The rows come from 5 hidden closed curves, with some noise, and rows from the same curve form a group. Each curve winds through 8 dimensions. The rows are also pushed far along 5 directions, which tell nothing about the answers.
Some rows, each with its group after it:
[  2   3  14  -6  -5   9  12  -6  -8   6   2 -22  -4   2  12   8   6 -12
   4  -3] : z_809
[ -1   6   5   3   2 -19  18   6   1   8  13   1 -11  24  14 -26 -19   5
 -40   4] : z_809
[  0  -1   3  -3  10  21 -10  -6  -6   2  -4 -15   5  -7  -5  19   8  -9
  27  -5] : z_721
[  5  -4   9  -7 -10  -2  -1  -5   1  -7   5 -13   0 -10   6   0  11   5
   3   5] : z_721
[  2   6  -4  -1  -5   7  16  -3  -8  -1   0  -4  -7  10  -4 -15  -2  -8
  -6   0] : z_478
[-10   5  -5   2   8   2 -17 -12  13  -4   2  22  -1  -3 -10  14   4   4
   7   8] : z_809
[ 10  -6 -21  16  18  18  -7 -16 -12  -6 -23  12   0  10 -21  -2  -8 -12
  -2   1] : z_478
[-15   3   8   1   1 -20 -12  15  10  11   5   6   1   2  16   6  -5  14
   4   1] : z_139
[ -5 -14   1  11 -20 -16 -15 -13  28 -25  -3  12  11 -16   4  -3  16   0
  -8 -13] : z_578
[ -3  -3  -2   1  -1  -4 -21  15   2  -2  -9  -1  12 -16   0   0   3   8
   0  -3] : z_578
[ -6   1  10  -4   9   5  -7   4  -9   8  -5 -16   6  -7  -1  15   3  -2
  24  -4] : z_578
[ -8   5   9 -10  -2 -24  18   2   2  -4  16  12 -17  22  14   2   7  10
  -7  12] : z_809
[ 10   1 -14   1  20  12 -23 -13   9  -8  -4  28   6  -4 -22  20   1   7
  16   9] : z_478
[ -7  -8   0   8 -20 -14  -1   0   9 -11 -16  -2   0 -13   2 -11   7  -5
 -14  -5] : z_721
[ -8   4 -10   3   1 -13  -2  -3   5   3  -7  21   0  -8 -10   2  -9   6
  -1   5] : z_139
[  0   5  -1   1  14   6  13  -6 -11   8   7  -5  -7  17  -2  -4 -12  -4
   1   1] : z_721
[ -7   3  22 -13 -15 -18   6   0  14  -3  19 -11  -1  -8  19   6  13   8
  -2  -2] : z_578
[  4  -1  -5  -3 -10 -10   5  -3   1   2   4  12   3  -3   0  -8  -6   6
  -5   4] : z_809
[ -3  -3 -11  12   2   9 -17  -1   8  -7 -17  -1   3 -17 -12  -3  -1  -3
  -8  -4] : z_809
[  3   2  -4  -4  -3  11   2   8 -12   9  -7  -7   4  -3   8   3  -1  -8
   3  -7] : z_478
[-17  12   5  -6  23 -16  -7   8   0  17  14  12  -1   8  -4   9 -16  17
  16   7] : z_578
[  2  -3 -13   1 -17 -13  16  -5  13  -8   9  22  -4   9  -1 -21  -3   0
 -13  -8] : z_478
[  5 -10  -4   6 -15   6   9   4 -13  -7 -24 -23   2 -20   2 -13   5 -15
 -20 -15] : z_139
[ 22  11  15 -17 -14   9  11  -9   3   4   3   2   1   6   4  28  16  -3
  29  17] : z_478
[ 13  11   6  -3   9   5  23  -6   1   4  18  -5  -8  18  -3  -6 -11   1
  -9   6] : z_139
[  0  -3   0   0   5   1 -13   5   3  -1   2  -5   7 -14   1  -3  -2   6
 -12  -5] : z_478
[ 3  4  1 -7  9 -7 -7 -2  5 -2  7 15  1  0 -3  6 -1 12 -7  9] : z_139
[ -3  -6  -5   1  -3 -16  11  -6  -2   1   6   9 -10   6   3  -8  -6   5
  -7   4] : z_721
[  8  -3   6   1 -10  10 -18 -10  15 -14 -16  -5   4 -18  -5  25  24  -4
  22   5] : z_809
[ 22   2  -5   6  -4  11  -4 -21  12   1 -12  14   9   3 -15   8  -5  -9
  13   7] : z_809
[  9  14   4   0  26  23   8   5 -23  27  11 -13   0  28  -2  -1 -23  -3
   8  10] : z_478
[  8   3   0   8  14   5   8  -2  -2   0  -3  -9   0   8  -6  -5 -12  -5
 -12  -7] : z_139
[ -6   3  14  -7  -1   3   0   6 -14  15  -9 -19   1  -9  11  21   4  -6
  18   2] : z_139
[ 11  12  -4  -3  15   5   2   5 -11  15   0  12  -2  23  -1   2 -13   3
   0  15] : z_721
[  5  -1   4   0  -6   1  25   7  -7  -3  -1 -24 -13  11  15 -13   2 -10
 -25 -12] : z_809
[ 11  -7 -12   5   2  12   5 -19  -1  -4  -2   5   1  -1  -9  -2  -5 -11
   1  -6] : z_478
[  0   0 -16   9  -2  -6  -3  -4   0  -6 -11   8   0   9  -5 -28 -10  -1
 -22  -2] : z_721
[ -1  -1   5  -8  -6  16   5  -9  -4  -5   4 -14  -6 -14   2  16  18  -9
  10  -1] : z_809
[-3  9  6 -7 -5 -2 -9  2  7 -7 -6  0  1  1  2 11 16  2 14  6] : z_721
[-14  -2  -3   0   3 -17  -3  17  -3   5  -2   2  -1 -15   6   4  -5  12
  -2  -4] : z_139
[ -2  -5  -1  -3 -10 -14  12  -3   1   3   9  11  -7  -1   8  -1  -3   5
  -3   6] : z_139
[  9   9  14 -15  11  19   8   4 -17   8  13 -20  -4   8   5  18   8   1
  21  12] : z_478
[ 14   1  -9  -1   1   2  25   0 -10   2   8  15  -7  25   6  -6 -10  -5
 -14   2] : z_578
[ -5 -14  -4   5 -11  -4  -9  -9   2  -7   1   3   1 -11  -1 -17   0  -1
 -15   0] : z_139
[-11   5 -18   8  10  16  -9  12 -14   9 -19  -1   5 -10 -12  -3 -11  -6
   4  -8] : z_139
[ 22 -14 -18   8 -28   9  26 -25  -1 -19 -16  12  -3   4  -6 -11   8 -26
 -10  -9] : z_578
[  3 -10  -6  -1 -13  -1 -10   1   8 -13  -4   8  12 -21   1   5  13   1
   5 -10] : z_578
[ 10   8   6  -9   0   4 -16   5   8   1  -1   7   9   1   5  22  12   7
  21   8] : z_721
[ 19  -2   9 -12 -20  12  14 -26  12 -13   9   0  -3   1   3  25  26 -11
  30   3] : z_139
[-15  -1   3  -3   1 -16   5   9  -6   3   1  -6  -3   1   6  -6  -3   3
  -2  -8] : z_578
[ -6  -1  -4   5   1  10  -2 -10  -1  -4  -5   3  -5   0  -3   2   5  -9
  -6   1] : z_809
[ 18  -3   3   7 -15  14  15 -19   0 -12 -10 -12  -3   9  -4 -10   8 -20
 -12   0] : z_578
[  0   8  -1  -1  14  13 -10  -7   8   5  11   3   5  -4 -10  12  -6   3
  18   0] : z_139
[ -2   2  -9   9  30  19   3   3 -28  21  -1 -11  -2  13  -3  -5 -26  -8
  -4  -4] : z_478
[  1  -5  -6   4   6 -11   2   9   2  -4   8   5   0  -1   4 -12 -10  10
 -22  -6] : z_139
[-1  7  9 -9 16 -6 -6  1 11  1 26 11 -4  9  0 11  0 19  8 14] : z_721
[-12   2   0   5  -2   1 -10  -6  -6   4 -10   0   6  -4  -6  -5  -3  -7
   2   0] : z_809
[ -3  12 -14   6  23  11  24  -2 -21  26  12   7 -11  28  -7 -16 -37  -6
 -10   4] : z_139
[ 9 -7 -4 -1 -4  3  4 -6  3 -5  7  6 -2 -3 -2 -3  1  1 -8  4] : z_721
[17  1 -2  5  3  7  2 -8  8  0 -3 15  3 18 -4  8 -2 -6  5  3] : z_721
[-14  -3  -2   5   2  -5  -4   2   4   2   9   3  -6  -9   7   2  -3   6
  -7   1] : z_578
[ -9   5  13  -2   8   9 -17  10  -7   8   0 -22  16 -18   2  10   2   0
  13  -9] : z_578
[ 2 -7 -2 -7 -5 -7 -6  1 -2 -8  2  0 -1 -4  9  0 11  9  2  5] : z_721
[-14  -5 -10   2  -3  -2  -7  20  -9   8  -7   0   5 -19  12   0  -2   1
  -7 -14] : z_578
[ 10  -2   1  -6  -4  11  34  12 -32  12  -9 -22 -10   9  12  -5  -3 -18
 -15  -5] : z_478
[ 13  -4   5  -5  -6  12  -1  -1 -11  -6  -9 -20   2  -9   9   6  15  -6
  -7   2] : z_478
[-25  -3  13  -8  -8 -24  -9  14   8   6  11  -8   0 -27  19   8   5  15
   1  -7] : z_721
[-13   2 -14   8  13  12 -10   6 -14   3 -19  -4   8  -8 -16  -5  -8 -10
   8 -15] : z_578
[  3  -1  -4  -4  -1   2   4   7   4 -12   0  -8  -4  -2   1  -4   9   2
  -4  -8] : z_809
[ -1   0  -1   0   1  -1  -1   6  -8  -5  -2  -8  -3   3   8 -11   2   2
 -20   1] : z_478
[-19  -5 -10   2   0   6 -30  -4  13  -9  -4   9   7 -34  -9  11   9   5
   9  -8] : z_809
[ -3  -6   0   1 -11   3  21   5 -21  -7 -14 -25  -5   2   7 -15   8 -20
 -11 -18] : z_578
[-18   7  -4   4  33  -1 -29   6   5  19   9  23   4  -6 -14  17 -20  19
  12  14] : z_721
[  1   1  -9   3   8   5   9  11 -17  13 -10  -1  -1   0  -3  -6 -15  -7
 -12  -5] : z_478
[  2  -4   2  -7 -13  -2  -3  -6  11 -17  10   7   1  -3   5  -3  17   2
  -6  -2] : z_809

New rows. What belongs after each?
[  1  -4  -7  -3 -19  -9  15  -3   4  -8   4  10  -6   2   3 -10   6  -1
  -2  -2] : z_478
[-17   3 -10   1   3  -9  -9  17   3   2   4  14  -1   0   4  -9  -6  12
  -8  -2] : z_139
[ -3  12   5  -4  12   7  21  -7 -13   9   6   1 -17  24  -2   9  -3  -7
   2  14] : z_809
[ -2  -5  -5   1   1   6  -3  -4 -10  11   1   0   0  -6  -2  -5  -9  -2
  -1   5] : z_139
[-7 -2 -3  6 10 -1 -6  9 -3  6 -2  4  3  6 -5  0 -9  2  9 -4] : z_478
[ 13   1  -9   9   5   2  -6 -26  21   0   2  32   2  12 -16   8 -11   1
   9  13] : z_578
[-19   6   0   7  14  -8 -13  11  -1   5  -1   8   5   4   0   0  -7   6
  -3  -3] : z_578
[ -8  -6 -12   1  -1 -11 -12  -4   2  -2  -2  13  -1 -10  -2  -5  -2  10
  -1   2] : z_721
[  8   4   5   0   4   8   9  -5   5  -2  11 -10  -1   3  -3  -3  -3  -2
  -3  -1] : z_139
[ 13  -4  -6   4  -2  10  -5 -11  -1 -13 -14   3   2   6  -2  -1   9  -8
  -7  -1] : z_478
[ -2  -3  -9   6  10  25 -16   2  -7   6 -10 -16  -1 -19  -9   3  -4  -3
   7  -1] : z_578
[  6  -2 -17   6  -1   8   9  -7   6 -10   2  16   0  10 -17 -17  -6  -7
  -4  -8] : z_478
[ -7  -6  -9  -1 -13 -11   9   9  -1  -1  -1   8  -3  -3   5 -11  -1   1
  -5  -7] : z_478
[ -2   7   3  -4  28  21  15   8 -30  25  13 -13 -11  15  -1   5 -19  -5
  -5   8] : z_721
[  9 -12 -15   1 -13 -21   8 -16  12 -16  -1  32  -7   4   3  -6   4   5
 -16   2] : z_478
[  8   5  22  -8   0   8  -1   8 -10   5  -1 -27   6   0   9  12  10  -2
  11   4] : z_578
[ -7   3   3   3  -2  -7 -10   8   4   7  -6   3   6   2   1   1  -2   5
  11   3] : z_478
[-14   6 -13   9  11 -11  -5  -9  15   5   4  21  -5  -6 -16  -4 -20   9
  -3   2] : z_809
[  6   2   4   2  -7  -8   0  -8  12 -12   1   8   3   8  -3  -9   4   2
  -9   4] : z_578
[ 10  -2  -5   2  -1  15 -16  -3   9  -3 -18   2   7 -16  -5  26  12  -4
  23  -2] : z_809
[ 13  -4 -18  16   3  25   1 -28   4  -5 -19   2   2  -7 -28   0  -9 -19
   9  -5] : z_809
[  4  -5  -7  -1 -10   6  -1   3  -8  -1  -9  -5   9 -16  -3  -8   0  -5
   2  -6] : z_809
[ 10   1   7  -5 -11   1   9 -17  14  -8  10   1 -11   4   2   7  11   1
   0  14] : z_578
[  1  -6  -3   2  -9 -16   0 -13   8  -6   6   9  -2   0  10  -7   0   6
 -12   2] : z_478
[-11  -1   2   5   0   2   5   3  -5   5   7 -11  -3  -5  10  -7  -6  -4
 -16  -8] : z_578
[ -7  -1   5  -9  -9  -5   9  18 -10   7  -2  -9  -1  -9  10   6   7  -1
  10  -7] : z_478
[  9  -4 -11   8  -6   9  -6 -19   9 -10 -14  20   2  -2 -14  12   8  -7
  15   8] : z_578
[-10  -3 -21   7  -1 -14  -7   2  12   1   2  27   4  -5  -3 -16 -16   8
 -13 -10] : z_478
[-10  -7  -9  13 -10 -13 -24   4  26 -14  -6  13   8 -18  -4  -7   4  11
   0  -8] : z_139
[-13   2  -2   6  -1 -11  -3   9  -3   7 -13   0   0 -10  -6 -10 -10   1
  -9  -1] : z_478
[ -7   4   0   4  15  25  -9   2 -15  14  -4 -14   1  -9  -3  19  -2  -7
  17   3] : z_578
[ -2  -4  -8  -3   5   6 -14  -7   1  -3   9  13   3  -7  -8  -1   0   5
   0   5] : z_139
[ 10  -1   0  -7   2   1  11 -14  -4   2  19  13  -7  11  -2  -3  -4   3
  -6  15] : z_139
[ -1   8   1  -3   8  -1   4   1  -6  10  -5  -5  -1   5 -10  -5 -11   0
   6   3] : z_578
[ 24   9  13  -7   5  15  15 -13   5  -1   8  -6  -2  17   0  24   7  -6
  18   5] : z_139
[ -7  -7   2   4 -20 -14 -10   2  11  -9 -19   0   7 -21  -1  -2  10  -1
   0  -5] : z_478
[  3   0 -12   4  11   8   7   7 -16  12 -12   3   1  -1  -9  -5 -18  -7
 -10  -4] : z_478
[  5  -7   8 -13 -20 -25   4 -11  20 -12  20  19  -5  -9  10  12  17  16
   4  12] : z_139
[ 10 -11  13  -6 -26 -14  22  -1   3 -17   8 -12   0   1  18 -12  17  -5
 -18  -9] : z_578
[-29   1  -4   1  23  -2  -7  27 -16  20  13 -15  -8 -12  11  -8 -19  13
 -14  -8] : z_578
[  3   9   1   4  18  -8 -18 -13  27  -6   6  21   6   0 -19  16  -5  15
  15   9] : z_139
[-18  17   9  -5  16 -12 -19  15   4  20   3  11   5   2  -4  17  -9  18
  26  15] : z_478
[  0   8  -7  -1  -2   7   0  -7   5  -3   1   8   0   1 -12  -3   1  -1
   9   4] : z_478
[ -7  13   0  -8  16  -7 -11  11  -1  15   9  13   1   5   9  12  -8  17
   1  10] : z_478
[ -2   3  -9   3  22   9  -9   0 -11   0 -10   6  -2   5 -12   7  -4   0
   4   4] : z_478
[ -6  -1 -10   2   1  13   1  13 -17  11 -10 -14   5 -10   5  -6  -8 -11
  -3 -17] : z_478
[ -3 -10   2  -1 -10   8   9   1  -5  -4   5 -22  -8 -12  15  -2  10  -8
 -11 -11] : z_578
[ 14   2  -3   1 -11 -14  18 -16   9  -3   0  22  -6  12  -7  -8  -7   0
 -13  14] : z_478
[11 11  8 -5  3  9 10  9 -1  6  4 -3  3 16  8 10  1 -4  8 -1] : z_721
[ -5  -3  -5  -1  -7   8   6  -1  -2  -8  -6  -8  -1 -12  -9  -5   7 -10
   3 -12] : z_478
[ 13 -16 -11   7 -15  -4   6 -13   7 -22   0   8  -3   3   0 -18   9  -2
 -15  -3] : z_478
[  0   9  17  -6  -4  -3  18   4  -2   6   7 -16  -4   7   8   9   3  -3
  10  -1] : z_721
[ -4   9   5 -11  16   2   4  13  -6  17  17  -3 -13  10  12  12  -6  12
   3  12] : z_578
[ -6   2  -2  -5 -10   7  -2   1  -3   0  -4 -10   3 -15   1   3   8  -4
  12  -5] : z_478
[ 6  1 -6 -4 -9 10 13 -5  2 -4  3  3  0  2 -6 -2  4 -9 10 -7] : z_478
[ -3   5  10 -19  -5   9  14  15 -26  15   4 -23  -2  -4  19  11   9  -7
   9  -4] : z_809
[ 6  3  3 -6 -3 -5 -2  2  0 -2  0  2  0  1 12  6  8  5 -9  7] : z_478
[  1  -5  -9  -4 -13   1  -8   3   7 -15  -8   1   8 -20  -6  -3  13   2
   8  -8] : z_809
[ -4  -3  -4   9 -10 -17   1   6   5   1  -5   9   1  11   5 -19  -9   2
 -12  -2] : z_478
[ -6   2  -2   1   5   4   5   4 -14  11  -8  -7   1   0   0   4  -7  -8
   8  -6] : z_578
[ -8  -3  -4  -1  -7 -12 -12  12  11   1  -8  14   8 -17  -5   7   2   6
  11  -6] : z_478
[  8  -8 -22  13  13  24  -1  -5 -14   2 -13  -9  -4  -3 -21 -18 -16 -10
  -8  -3] : z_578
[ -1 -10   8   7 -12  -3  -5   3  -2   0  -9 -13   2  -2  13   1   8  -5
   3  -4] : z_139
[-11   3  -2   4  -3 -19  -1   2   7   4  -7  14  -1  -4  -8  -9 -10   6
  -8   5] : z_478
[  4  16   8  -6  12  -5   6 -12  15  10  17  10  -7   6 -11  17  -9  12
  19  16] : z_809
[ -4  -3   1   3 -19 -15   3  -2  14   0   5   7   0  -2  12  -9   0   1
  -9  -4] : z_139
[ 7 13  3 -8 10  0  7  4 -2  3  9  9  0 19 -5 -2 -4  6 -1  9] : z_578
[  6  -4  -2  -7 -17  13   1  -6  -5  -6  -9 -11   4 -18   4  15  20 -10
  23  -5] : z_478
[  9  -2 -17  16  13  36 -21 -17   0   2 -18   0   8 -11 -27   6  -9 -13
  15   2] : z_578
[  3   7  -5   5   1   2  -4 -14  11   2  -8   7   2  -6 -17   5  -8  -2
  12   3] : z_809
[  8   0  -6   0  -9  14  17 -12 -10  -5 -12  -2  -1   1  -8   2   6 -19
   8  -4] : z_578
[  7  -6  10   4 -11  12  16  13 -19   7 -11 -35  -3  11  23  -4   6 -19
  -6 -11] : z_139
[ -9  -4   6  -1  -7  -4   9  16 -20   6 -17 -37  -2  -9   8 -20  -1 -10
 -13 -14] : z_578
[ -1  -7 -11   8   1  17 -15   9  -2  -7  -9  -9  12 -12  -7 -11   1  -6
   1 -18] : z_478
[17 -1 -8 -2  0 10  1 -5 -8 -3 -6  6  0 12  1 -2  1 -2 -1  7] : z_721
[ 19  -6   7   2 -13   9   6 -15  -1  -7  -7  -8   1  13   6   5  12 -11
  12   4] : z_478
[ 4 -1  1 -1  1  5 -4 -9 -5  4  2 -6  1 -3  7  6  0  0  6  4] : z_478
[ -6   4 -24  17  21  19 -45  -4  14   8 -25  27  26 -28 -44   9 -21   0
  25  -6] : z_478
[  2   2  -1  -5   1  20   5   1  -6  -6  -3 -11   0  -2 -10   4  10 -10
  12  -7] : z_478
[  7   0  -6   5  -6  11   4 -19  -1   0 -10   7   4   4  -9   0  -2 -16
   5  -2] : z_809
[ -7  16   0 -11  16  14  -6   1   3   9  12   7   3  -6 -17  21  -2   6
  34   4] : z_478
